There are 3 ways to turn a row about zero (a turn may also mirror it). The second row of each pair is the first, turned, with some noise. The first 30 pairs use one turn. New pairs use 3 turns, one after the other, and a turn may come again.
In the rows, 128 means zero.
Some pairs, each with its turns in order after it:
[121 119 130 140  99 130 147 147 139]
[135 105 105 130 120 154 130 142 127] : gug

[100 169 147 102 145 116  86  63  98]
[133  92 167 168 112 139 108 187 171] : zako

[144 139 162 197 130 149  92 139 140]
[104 157 110 182 139 121 166 173 128] : gug

[ 98 124 133 147 121 140 169 128 109]
[129 140 148 154 134 161 137  93 120] : zako

[145 121 168 173 201 126 126 113 101]
[123 140 127 145 119 113 185 102  52] : makig

[ 88  73 147 108 159 132 130 141 121]
[172 130 141 127 116 137  91 112  80] : makig

[124 137 127 124 132 171 174 121 172]
[116 187 125 147 151 137 133 140  91] : zako

[209 137 184 138 119 134 149 174 146]
[169 130  78 177 151  91 178  98 161] : makig

[155 131  78 161 174 106 196 145 126]
[143 107  86 152 130 141 156 104  44] : zako

[132 149 103  77 176 188  98 122 119]
[152 112 162  75  63 132 154 107 140] : makig

[179 147 132 131 139 142 128 152  65]
[136 133 148 107 157  79 176  97 136] : makig

[178 125 134 179 154  93 126 154  35]
[146 164 190 109 178 150 160 191  78] : gug

[172 140 106 150 129 118 161  86 137]
[144 122  76 150 142 154 160 154 112] : zako

[104 129 101 118 139 129 113 120 108]
[117 136 159  99 115 132 118 137 122] : makig

[142 110 139 173 115 116 127 115  91]
[155 102 113 128 147 158 133  99 154] : zako

[136 129 133 122  81 136 113 172 144]
[ 96  88  99 137 150 156 133 136 131] : gug

[120  95 124 179 167 157 142 158 142]
[141 133  92 111 107 105 160 186 126] : gug

[119 139 153  84 121 165 127 117  82]
[120  89 181 145 120 103  95 132 122] : gug

[121  82 138 108 136  93  89  93 141]
[101  88 130 136 154  89 137 143 172] : zako

[109  77 138 136 159 119 109  99 151]
[143 158 128 117 105 111 144 132 188] : gug

[ 93 125 104 132  49 137 102 124  85]
[ 76 104 161 134  90 193 122 133 127] : gug

[ 87 112 135 104 136 127 145 109  93]
[138 109 132  91 132 120  97 132  86] : makig

[147 102 132 122 166 143 130 124 132]
[154 138 128 125 119 147 150 106 109] : makig

[110 135 143  64 146 102 101 136  70]
[125  91 208 104 152 110 135 100 132] : gug

[ 92 128 105 149 129 105 153 154 114]
[141 120 143 153 104 122 145  83 107] : zako

[143 123 121 123 146 133 136 109 133]
[116 121 112 138 141 130 124 145 119] : zako

[134  97 107 134 145 140 111 167 103]
[109 121 136  85 136 122 142 168 128] : gug

[ 92 146 111 139 140  75 108 139 172]
[159 122 142 148 110  58 155 133 121] : zako

[ 71 102 105 165 169 158 111 114  74]
[ 98 130 189 102 118 136 108  88  65] : makig

[133 138 119  81  63 132 140 131 123]
[146  97 117 102 155 121 101 147 184] : makig

New pairs. What belongs after each?
[179 169  62 130 154 101 139 141 109]
[124 114 106 137 164  40 115 108 136] : makig zako makig

[156 130 141 168 166  78 127 110 104]
[145 113 183 131 162 143 103 167 114] : makig gug gug

[138  99 101 137 158  99 185 138 104]
[129 148 108 183 164 127  90 108 143] : zako zako zako

[129 134 127  80 138 153 144 175 129]
[137 139 131 130 135 164  86 143  83] : gug zako makig

[ 77 124 140  87 112 109 172  97  92]
[103 176 170  96  88 150 137 147 155] : zako makig gug

[125 100 105 127 135 105 118 154 125]
[132 127 129 134 134 129 177 104 123] : makig makig zako

[115 129 148  98 108 143  93 122 127]
[ 95 112 141 148 129 110 127 158 108] : makig zako zako

[129 105 123 112 162  83 127 132 120]
[145 128 174 115 128 109 146 150 124] : makig gug gug

[131  94 119  74 164 145 118 112 153]
[ 93 136  97 134 176 107 150 157 103] : makig makig zako

[117 173 106 115 104 119 122 143 153]
[140 119 126 137 129  68 141 125 101] : zako makig zako

[163 147 111 102 131 128 133  81 142]
[128 110 127 148 104 163 142 150 171] : zako zako zako

[143 131 137 142 120 138  97 131 106]
[119 135 113 119 111 117 143  97 139] : zako gug gug

[167 145  91 153 153 111 130  91 168]
[146 156  96  77 108 138 131  83 148] : gug zako zako

[137 149 146 109 145 123 123 124 109]
[135 158 135 118 109 118 150 137 138] : makig makig makig

[127 184 144 173 168  97 127 114 153]
[ 48 109  95 123 115 138 104 141 123] : zako zako zako

[117 108 100 155 143 115 100 170 106]
[132 134 153 100 148 147 106 149 177] : gug gug gug

[154 102 146 106 113  86 107 144 171]
[ 66 128  79 126 119 147 132 143 124] : makig makig makig

[136 104 130 146  75 127 141 135 106]
[ 79 164 107 139 113 124 122 122 140] : zako makig zako

[102 152 158 138 182 121 151 158  91]
[154 113  88 148 170 163 100  96 141] : makig zako makig

[130  99 119 102 164 191 154  89  96]
[184 108 112 128 143  97 113 156 189] : zako zako zako

[132  88  88 131 137 143 115 113 145]
[157 114  96 137 139 127 165 105 142] : zako zako zako

[ 91 131 172 129 102 162 111 137  78]
[146  90 127  97 137 174  83 106  98] : makig makig zako

[104 150 146 142 138 103 112 104 127]
[104 125 141 144 147 117 158 105 141] : gug gug makig

[169 172 129 118 118  93 116 139 109]
[123  93 139 123  89 119 103  82 118] : zako zako gug

[137  91  95 145  49  76 115 136 161]
[136 149 184 135 141  93 198 179 127] : makig zako makig

[166 149  87 145 162 143 152 154 121]
[172 107 138 147 139  81 127 102 158] : zako makig gug

[129 171 120 113 113 109 111 158 145]
[103 145  89 138 126 144 163 128 110] : makig makig gug

[ 98 111  77 141 136 158 156 148 154]
[ 99 104 107 120 138 144  69 146 151] : gug zako makig

[101 128 163  94  99 156 133 148 126]
[142 147 149 148 176 150  97 136 136] : zako makig makig

[141  80 139 132 101 169 160 144 109]
[131 170 109 184 161 124 126 139 136] : gug makig gug

[146 130 169 135 110 158  89 166 102]
[132 151 137  99 109 115 134 167  71] : makig makig gug

[ 94 108 145 141 135 128 130 172 125]
[140 156 115 178 144 123 136 127 132] : zako gug gug

[ 66 140  80 133 125 157 138 143 153]
[163 111 140 194 141 141 100  99 117] : makig makig makig

[153 121  98 115 144 159 136 128  77]
[140  76 119 118 114 109 161 160 121] : makig zako gug

[110 112 154 104  75 105 130 104 158]
[164 119 110 155  98  90 114 146  87] : gug zako zako

[133 128  82 115 180 114 132 160 120]
[162  76 107 144 101 110 111 101 131] : zako gug makig

